All groups share one centre, and each spreads out both ways along 11 directions, with some noise.
Known rows, each followed by its group:
-1, 28, 24, -6, -17, 32, 31, 26, -14, 5, -11, 2, -16, 11, -2, -13, 18, 1, 16, -33, 12, -15, 27	zezip
-4, 2, -16, -17, -3, -2, 3, 28, 0, 10, -6, -36, 19, 22, 29, -1, 23, 5, 4, 18, 37, -21, -12	Lezu
19, -46, -5, -2, 44, -18, -10, 5, -30, -8, 28, 15, 55, 0, -6, -1, -22, 9, 3, 13, -5, -2, 3	zezip
9, 22, 12, -23, 4, 10, -18, -1, 10, 8, -15, -22, -16, 17, -11, -23, 2, 2, -13, -49, 11, 11, 28	liguf
10, 11, 2, 21, -1, 5, -28, -13, 21, 4, 17, -30, -3, -22, -7, 37, -47, 38, 4, -14, -43, -9, -9	kolof
-29, 19, -15, 5, -3, 12, -5, 24, 15, -4, -19, 11, -1, 2, -8, -7, -4, -23, -12, -12, -3, -2, -4	liguf
-15, -1, -10, -1, -9, -18, -31, -26, 25, 8, -26, -24, -16, 11, 4, -4, 13, -5, -11, 1, 36, 14, -10	liguf
-31, 21, -31, 44, -10, -20, -7, 12, -10, 2, -38, -1, 2, -24, 1, -11, -22, -16, 36, 20, 22, -7, -3	liguf
-28, -25, -6, -6, 20, -23, -19, 1, 25, 5, -24, -35, -4, 11, -13, 3, -6, 2, -4, 1, -8, 6, -9	Lezu
4, -11, 22, 4, 30, 21, 3, -3, -15, 15, 13, -49, 23, -7, 27, -8, 1, 5, 15, -2, -4, -15, 3	liguf
-16, -21, -7, -23, 39, -7, 12, -5, -7, 12, -15, -4, 27, -17, -4, -43, -14, -7, -1, 10, 9, 51, 17	zezip
11, 16, -13, 21, 14, -26, -31, -41, 10, -25, 23, 2, 1, -19, 14, 10, -22, 0, 5, 20, 7, -8, -20	liguf
-4, -18, -3, 0, 0, 8, 21, 10, -50, 7, 4, 12, 37, 10, 15, -31, 20, -4, -3, -1, 12, -13, 17	kolof
-30, -31, 8, -4, -33, 8, 6, 11, -4, 35, -41, -37, -17, 24, -7, -11, 42, -19, -18, -11, -30, -3, 5	zezip
-17, 5, -1, -8, 26, -2, -20, 11, 20, -11, 13, -5, 3, 24, -1, 6, 0, -1, -34, -31, -12, -23, -7	liguf
38, -12, 17, -19, 6, 9, 9, -13, -23, 0, 20, 11, 14, 5, 12, -14, 19, -4, 4, 8, 23, 12, 12	Lezu
-3, 22, -9, 1, -14, 5, -21, -6, 26, -6, -23, -5, -17, -5, -10, 0, -8, -10, 5, 0, 16, 16, -6	kolof
35, 21, -15, -18, 0, -11, 13, -9, -29, -5, 32, 11, 19, -5, 33, -19, 11, 1, -7, 23, 16, -3, 5	Lezu
2, -10, 16, -9, 45, 7, 12, 9, 26, 11, 9, -13, 0, -16, 10, 6, -7, -3, 9, 12, 8, 25, -7	kolof
20, 10, 4, -39, -1, -5, 31, 27, -10, -1, -6, -18, -16, 9, 3, -23, 33, -29, 3, 26, -34, 9, 11	kolof
29, 14, 10, 2, 5, -35, -28, -6, 19, 2, -19, -23, -45, 5, -19, 9, -4, -8, 21, -11, -1, 6, 13	zezip
19, -43, -31, 0, -4, -74, -27, 5, -10, 49, -24, -22, -4, 21, 6, 4, 19, 6, -13, 16, 29, 16, 2	zezip
8, 6, -20, -2, -1, 24, -2, 44, -3, -10, -10, 41, 18, 0, -13, -15, -2, -48, -8, 5, -6, 9, -1	Lezu
42, 14, 43, -19, 47, 5, 18, -28, -28, -27, 26, 19, 3, -24, -26, -32, -32, 12, 34, -26, -7, 26, 49	liguf
13, -14, 29, 6, 18, -3, 7, 10, 1, 34, -15, -37, -22, -2, 3, 2, 7, -3, 23, -8, 0, 8, 16	kolof
-13, 10, -17, -4, -16, 1, 2, 31, 9, -9, 11, -37, 11, 21, 24, 31, 10, 22, 0, 15, -10, -51, -29	kolof
23, -1, 12, 5, -7, 25, -25, 5, -4, 17, -7, -12, -2, 15, 3, -8, 19, -29, -10, -24, 4, -5, 8	Lezu
4, -10, 8, -11, 2, -12, -3, 6, 12, 24, -13, -34, -17, 17, 11, 3, 25, 0, -4, -4, 10, 2, 0	zezip
-8, 23, -58, 6, -70, 13, -14, 11, -44, 6, -46, 10, 35, -9, -10, -52, -4, -28, -13, 8, -11, 9, 16	kolof
3, -16, -33, -15, -5, -51, 3, 10, -30, 0, -9, 11, 11, 3, -18, -20, -3, 0, -14, 17, -41, 10, 13	kolof
-30, -34, -2, 48, 47, -47, -36, -20, -6, -26, 7, 4, 7, 0, -12, 8, -17, -30, 8, 10, -29, -31, -20	liguf
15, 31, -36, -67, -9, -40, 12, 27, 8, -52, 9, 0, 2, 30, -12, 1, 4, 16, -9, 28, -20, -9, -5	Lezu
52, 36, -3, -38, 4, -1, -2, -5, 4, -15, 30, -5, -6, 4, 26, -12, 20, -14, -13, 17, 6, 4, 0	Lezu
14, -14, -25, -10, 2, -37, -9, -1, -23, -9, 13, 18, 15, 6, -11, -9, -5, -5, -26, 9, -40, 1, 5	Lezu
12, 2, 35, 54, -40, 20, -10, -28, -5, 13, -3, 25, -48, -11, -19, 24, 5, -17, -1, -31, -38, -14, 9	Lezu
1, -24, -18, -4, 0, -15, -17, -17, -18, -14, 21, 21, 29, 13, -7, -3, -2, 6, -34, -1, -23, -9, -5	zezip
-15, 6, 34, -21, 17, 24, 13, -11, 8, -6, -9, -33, -12, 8, -6, -20, 12, -1, 8, -21, -10, 2, 14	zezip
-32, 24, -56, 13, -25, -35, -12, 25, -16, -4, -27, 2, 14, 4, -4, -21, -10, -11, -14, 6, -14, -17, 2	kolof
0, -22, 3, 38, 11, -7, -25, -26, -21, 41, -10, -20, 17, -26, -5, -12, -35, 22, 6, -27, 2, 15, 21	kolof
15, -13, 34, 28, 12, 0, -1, 5, -5, 31, 1, -30, -28, -2, 8, 13, 13, -13, 13, -14, -24, -14, 8	Lezu
-12, 23, -3, 1, 31, 3, 13, 30, 23, -7, -5, 8, -3, -20, -5, 2, -28, -3, 22, 3, 10, 14, 0	kolof
24, -22, 25, 2, 8, 23, 27, 51, -17, 15, 2, 6, -1, 3, -13, 11, 5, -12, 18, -5, -33, -7, 15	kolof
5, 10, -13, -24, -25, 4, 7, -5, 7, 4, 9, -4, -3, -2, 3, 1, 5, 9, -27, 8, -31, 12, -6	liguf
-5, -8, 0, 2, -4, -18, -5, -7, -10, 24, -25, -43, -8, 0, 4, -15, 7, 5, 12, -1, -1, 3, 12	liguf
9, 29, 15, -18, 12, 29, 14, -7, 10, -17, 22, 14, 2, -1, 14, -7, 2, 5, -1, -13, 31, 3, 4	zezip
-8, -33, 4, 3, 23, -7, -12, 2, -7, 3, 11, -30, 23, 11, 6, 7, 1, 5, -2, 4, -21, -22, -12	zezip
22, 3, 23, 26, 23, 0, -25, -4, -22, 20, -25, 4, -14, -17, -35, -35, -23, -30, 11, -48, -26, 21, 50	Lezu
-10, -40, -29, 14, 31, -52, -36, -1, -31, 4, -15, -18, 45, 4, -16, -19, -30, 7, 8, 2, -7, -3, 11	zezip
9, -18, 11, 4, 2, -8, -12, 21, -11, 15, -25, -19, -7, 19, -18, -4, 10, -10, 13, -18, -5, -7, 17	zezip
-3, 8, 4, -16, 10, 2, -5, 16, 16, -2, 11, -1, -5, 29, 4, 11, 12, 15, -19, -31, 20, -20, -2	liguf
-1, -18, -2, 0, 28, -12, 5, -15, -23, -14, 28, 4, 26, -13, -1, -11, -19, 3, -9, 9, -52, -3, 2	liguf
26, 9, -11, -21, -17, -26, -7, -6, -3, -21, 0, 19, -17, 9, -18, -5, 6, -8, -9, 6, -18, 8, 7	Lezu
45, 22, 0, -6, -33, -21, -42, -45, 16, 11, 6, -47, -34, 6, 16, 16, 11, 15, -14, -4, -7, -1, -5	liguf
-13, 4, -12, 1, -13, 3, 2, -23, -4, -24, 9, 32, 12, -9, -11, -4, -17, 13, -11, 0, -5, 4, -4	Lezu
10, -13, -2, -5, -16, -18, -7, -7, 5, 26, -36, -5, -24, 2, -11, -14, 15, -15, 6, 5, 24, 35, 13	zezip
-6, 41, -12, -16, -47, -3, -13, -35, -4, -42, 3, -10, -7, 28, 11, -5, 25, 15, -4, -2, 28, -39, -7	kolof

New rows, each followed by its group:
3, -27, 2, 44, -14, -6, -8, -1, -24, 3, -5, 0, 9, -4, 6, 16, 7, -18, 30, 27, 1, -28, -12	liguf
-15, 21, 12, -9, 19, 12, -1, -13, -4, -32, 6, -7, 7, 0, -14, -22, -17, 4, 2, -28, -21, -11, 15	zezip
12, 11, -5, 1, -14, -1, -37, -21, 24, -6, 8, -6, -15, 10, 6, 17, 9, -7, -24, -5, 2, -9, -18	liguf
7, 13, -23, 13, -3, -44, 5, 34, -17, 16, 9, -14, -6, 8, 9, 16, -5, 19, -5, -4, -30, -33, 4	zezip
46, 1, 33, 31, 16, -7, -34, -51, 8, -13, 29, -28, -18, -12, 25, 33, 4, -1, 39, 20, 27, -24, -19	liguf
6, -4, 22, -16, 7, 43, 8, 10, 5, -9, 6, 23, 11, 12, -3, -6, 11, -8, -3, -21, 32, 7, 5	liguf
-1, -30, -19, 38, -34, -1, -15, 3, -29, -8, -6, 43, 20, 3, -13, 10, 5, -25, -1, 17, -7, -21, -13	liguf
-8, 7, 3, 8, -4, -6, -11, -28, -8, -1, -7, -13, 1, 4, 8, -8, 2, 16, 11, -12, 39, -8, 8	kolof
48, 26, 22, -35, -11, 7, -2, -17, 23, -11, 36, -8, -31, 10, 3, 24, 8, 23, -20, -15, -27, -2, 0	liguf
-13, 22, -23, -6, -9, -33, -13, -18, 2, -12, -12, -14, -12, 6, 3, -15, 5, -2, -10, 3, -2, -4, 0	kolof
21, -30, 21, -2, -7, 24, -12, -36, -14, -11, 30, 22, 19, 4, -6, 8, 1, 11, -15, -10, -5, 0, 0	kolof
0, -7, 8, -6, 26, -8, 15, -12, -17, -9, 28, 5, 11, 1, 13, -12, 6, 4, -12, -2, -13, -11, 4	kolof
0, 3, -17, 15, 7, -19, -11, 30, -20, 3, -4, -4, 15, 12, -6, -1, -11, 5, 3, -17, -6, -27, 12	zezip
-11, -13, -2, -7, -6, 15, 23, 18, -17, -7, -7, 37, 16, 3, -18, -12, 2, -8, -3, -2, 3, 8, 10	liguf
8, -21, 18, 9, -2, 24, -25, -9, -11, 6, -12, -13, 2, 7, -18, -17, 7, -33, -9, -20, -39, 0, 10	liguf
-25, -25, 8, -13, 45, 0, 23, 14, -22, -23, 5, 45, 30, 4, -27, -28, -14, -2, 0, -18, 5, 10, 22	liguf
9, 14, 5, -26, -15, -4, 12, 2, 9, 0, -4, 4, -21, 9, -10, 1, 8, 12, -10, -9, -3, 14, 9	liguf
24, -3, 32, 18, -19, 53, 3, 7, -17, -7, 15, 27, 9, 1, -15, 15, -6, 4, 14, -30, -2, -18, 11	kolof
2, -11, -8, 3, -17, -28, -26, -27, 14, 6, -2, -24, -19, 10, 10, 21, 17, 3, -11, 17, -1, -7, -21	liguf
28, -12, 16, 0, 32, 12, 1, 9, 0, -15, 34, 13, 17, -8, -2, 18, -14, -4, 12, 9, -16, -4, -6	zezip
7, 10, 25, 14, 16, 16, 10, -5, -16, 13, 12, -17, -5, -11, 13, -11, 0, -5, 6, -21, -18, -12, 18	kolof
-10, 9, -4, 21, 12, -10, -31, -17, 5, -19, -6, -21, 8, -5, -5, 1, -24, 2, 23, -5, 9, -18, -4	zezip
2, 17, 11, -38, 27, -19, 37, 31, -1, -16, 17, 24, -8, 22, -15, 2, -4, 41, 0, -36, 16, -7, 28	liguf
8, -2, 7, 1, 8, -21, -19, -17, 30, -11, -7, 7, -23, -3, -26, 21, -22, 16, 14, -6, 13, 18, -2	kolof
-6, -5, 13, -9, 17, -24, 30, -5, -7, -2, -14, 7, -10, -5, -9, -11, 0, 17, 37, 8, 39, 21, 20	liguf
3, -28, 25, 14, 29, -14, -6, 2, -29, 8, -4, -26, 5, 12, -7, -10, 2, -2, 19, -23, -17, -22, 22	liguf
4, 36, -10, 0, -9, 4, -25, 0, 21, 11, -1, -37, -9, 5, 25, 7, 1, 9, -8, -14, 26, -16, -8	liguf
-3, 2, 11, -4, -23, 31, 14, -19, -12, -19, 22, 24, 8, 5, 4, 2, 12, 7, -13, -6, -10, -16, -5	zezip
10, -23, 1, -20, -1, -36, -10, -10, -19, 16, 4, -28, 0, 31, -4, -2, 15, 28, -24, -24, -24, -13, 17	liguf
-14, 27, -33, -16, 11, -41, -34, -1, 26, -11, 19, -8, -1, 28, 10, 12, -7, 29, -53, -30, 2, -26, -11	liguf
10, -10, -5, 2, -10, 18, 1, 19, -10, -9, 0, 41, 13, 0, -24, 0, -8, -18, -7, -5, -18, 6, 4	kolof
3, -24, 0, 49, 6, -8, -44, -24, -17, -6, 0, -6, 14, -3, 3, 7, -4, -30, 16, 10, 2, -27, -14	liguf
-40, -11, -26, -9, -25, 16, 13, 6, -2, 23, -19, 4, 15, 1, 13, -22, 20, -12, -41, 12, -7, 18, -9	zezip
-9, -7, -17, -9, 32, -10, 25, 51, 4, 3, -5, 27, 8, -10, -12, -10, -11, -28, -4, 20, -27, 21, 2	kolof
4, -10, -1, 25, 2, -27, -16, -26, -5, -4, -9, -5, -7, -7, 3, 6, 0, -7, 28, 20, 24, -4, -7	liguf
-5, 1, 1, -20, -3, 12, 34, 1, 12, 12, 10, -16, 8, -6, 39, 12, 16, 28, 15, 35, 53, 7, -21	liguf
13, 19, 16, -5, 33, -15, 29, -3, -13, -30, 23, 32, -2, -21, -15, -6, -27, 15, 32, -1, 2, 7, 23	liguf
-25, -44, 24, 30, -4, 28, 1, 11, 5, 22, -19, 1, 0, 5, -10, 18, 11, -10, 12, -7, 6, -6, -11	Lezu
-14, -16, -8, -6, 3, 31, -7, 11, 6, -13, 22, 28, 31, 16, 2, 5, 6, -14, -43, -6, -14, -13, -21	liguf
8, -36, -10, 7, -1, -48, -30, -20, -30, 1, -33, 2, 3, 4, -44, -23, -14, -6, 11, -9, -18, 20, 31	zezip
28, 5, 20, 2, 33, 18, 13, 20, -21, -13, 19, 17, 27, -7, 2, -5, -18, 10, 41, -9, 43, -5, 18	zezip
-17, -12, -18, 11, 18, -27, 19, -8, -34, -10, -3, 23, 29, -23, -7, -25, -24, 8, 20, 21, 2, 11, 13	liguf
25, 9, 5, 6, 16, -26, -28, -20, 9, -32, 32, -2, -9, 4, -10, 25, -20, 9, -1, -5, -34, -24, -7	zezip
-7, 6, 5, 9, 30, -10, -24, 11, 10, -18, 17, 2, -1, 22, -2, 14, -3, 0, -12, -31, 2, -36, -4	liguf
-36, -43, -16, 13, 12, -44, 17, 8, -21, -18, -5, 41, 11, 4, -25, 3, -2, -7, 0, 26, -28, -7, -6	liguf
23, 14, 33, -28, 16, 19, 20, -12, 14, -56, 20, 74, -23, 6, -30, -5, 7, -24, 8, -9, 20, 21, 11	kolof
23, -10, 10, -12, -15, -1, -12, -25, 3, 6, 2, -33, -4, 0, -1, 11, -1, 23, 6, 8, -11, 5, -1	kolof
22, -7, 27, -4, 13, -30, 6, -21, -13, -7, 9, 1, -21, 4, -20, 6, -7, 27, 23, -16, -4, 0, 25	kolof
-16, 7, -4, 17, 18, -18, 28, 14, -34, 3, -24, -3, 11, -24, -10, -32, -24, 5, 47, 4, 10, 8, 31	liguf
-35, -33, -11, -7, 27, -6, 13, 14, -15, -8, 5, 20, 32, 9, -8, -13, -4, -1, -20, -1, -15, -6, -1	liguf
4, -19, 4, 19, 18, -29, 1, -3, -18, -9, 25, 1, 10, 7, 10, 22, 1, 16, 16, 12, 3, -35, -9	liguf
1, 39, -16, 10, -1, -25, -16, -16, 6, 4, -10, -33, -14, -20, 11, -10, -20, 11, 15, 3, 7, 2, 4	liguf
0, 24, -19, 3, -39, -5, -13, -6, 26, 2, -12, -7, -27, -3, 8, 18, 9, -6, -7, 17, 5, 2, -22	liguf
36, 6, 26, 18, 9, -2, -43, -22, -3, -47, 30, -1, -1, 19, -18, 31, -15, 10, 25, -26, -3, -50, 0	zezip
-21, -2, -50, -12, 32, -54, 23, 40, -28, 19, -15, -9, 26, -17, 5, -38, -19, -8, -7, 31, -38, 18, 13	kolof
2, 37, -8, -13, -37, -18, 4, -29, 11, -4, 1, 4, -41, 5, 5, 0, 18, 12, -23, -9, -1, 2, 4	zezip
4, 11, -9, -14, -7, -5, 0, -23, -20, -1, 4, -27, 13, -5, 16, -23, 2, 8, -6, 10, -14, 1, 8	kolof
38, 2, 4, 11, -11, -6, -14, -14, -21, -12, 29, 13, 5, 2, 1, 15, -5, 10, 3, -4, -8, -23, 3	liguf
-17, 1, 9, 5, 40, -7, 27, -19, 0, -26, -4, 32, 4, -35, -12, -22, -25, -11, 39, 28, 20, 34, 5	liguf
14, 24, -30, -32, -48, -8, -18, -66, -28, -20, 18, -44, 22, -3, 25, -32, 10, 22, -30, 23, -39, -11, -1	kolof
5, -9, -8, 6, -20, -4, -13, 5, 0, 5, -5, 7, -3, 8, -4, 8, 10, -10, -13, 2, -7, -4, -5	zezip
-4, -26, 9, 23, 12, 9, 1, 20, -14, 23, 4, -11, 22, 2, 5, 18, -10, 23, 17, -11, 14, -16, 1	kolof
8, -33, 4, -14, 25, -35, 5, -25, -20, 10, 16, -18, 14, 3, 7, -6, 2, 29, -5, 10, -6, 5, 7	kolof
-23, 12, -27, -3, 14, 13, -7, 8, 4, -5, 20, -4, 35, -5, 17, -9, -17, 1, -34, -1, -23, -10, -14	liguf
-16, 22, -3, 7, 9, -18, -2, -5, 13, 8, -22, -33, -19, -11, 9, -8, -4, 2, 26, 6, 29, 6, 1	liguf
-23, 18, 22, -25, 9, 54, 39, 0, 24, -2, 2, -2, -10, -21, 10, -17, 7, -16, -8, 8, -23, 27, -5	zezip
29, -22, 32, 16, -2, -6, -3, -19, -24, 4, -5, -15, -16, -4, -10, 3, 10, -11, 35, 8, -21, -3, 14	liguf
-9, 9, 4, -7, 24, -6, 11, -6, 19, -16, 13, 3, -6, -8, 7, 6, -7, 3, 5, 13, 1, 3, -10	liguf
10, -10, 7, -12, -4, -12, 10, -10, -13, -14, 0, 31, -7, 1, -28, -9, -1, -1, -1, -4, -19, 16, 18	liguf
18, 25, 12, -5, -35, 63, 28, 6, -9, 24, -21, -23, 3, -36, 19, -22, 3, -12, 32, 20, 10, 32, 10	liguf
3, -10, -12, 11, -1, -11, -15, 5, 0, 33, -12, -42, 3, -14, 2, 5, -15, 7, -3, 4, -37, 6, -1	kolof
-28, -56, 9, -9, 11, -2, 10, 11, -28, 7, -24, 18, 19, 23, -34, -29, 14, -17, -15, -17, -20, 11, 20	liguf
2, -15, 0, -10, -7, 8, 1, -3, -12, -5, -11, 36, 2, 12, -9, -29, 29, -42, -19, 1, 9, 19, 8	kolof
-7, 32, -12, 22, -19, 29, -14, 14, 8, 9, -16, -19, 1, -16, 16, -3, -8, -24, 7, 1, -4, -10, -11	liguf
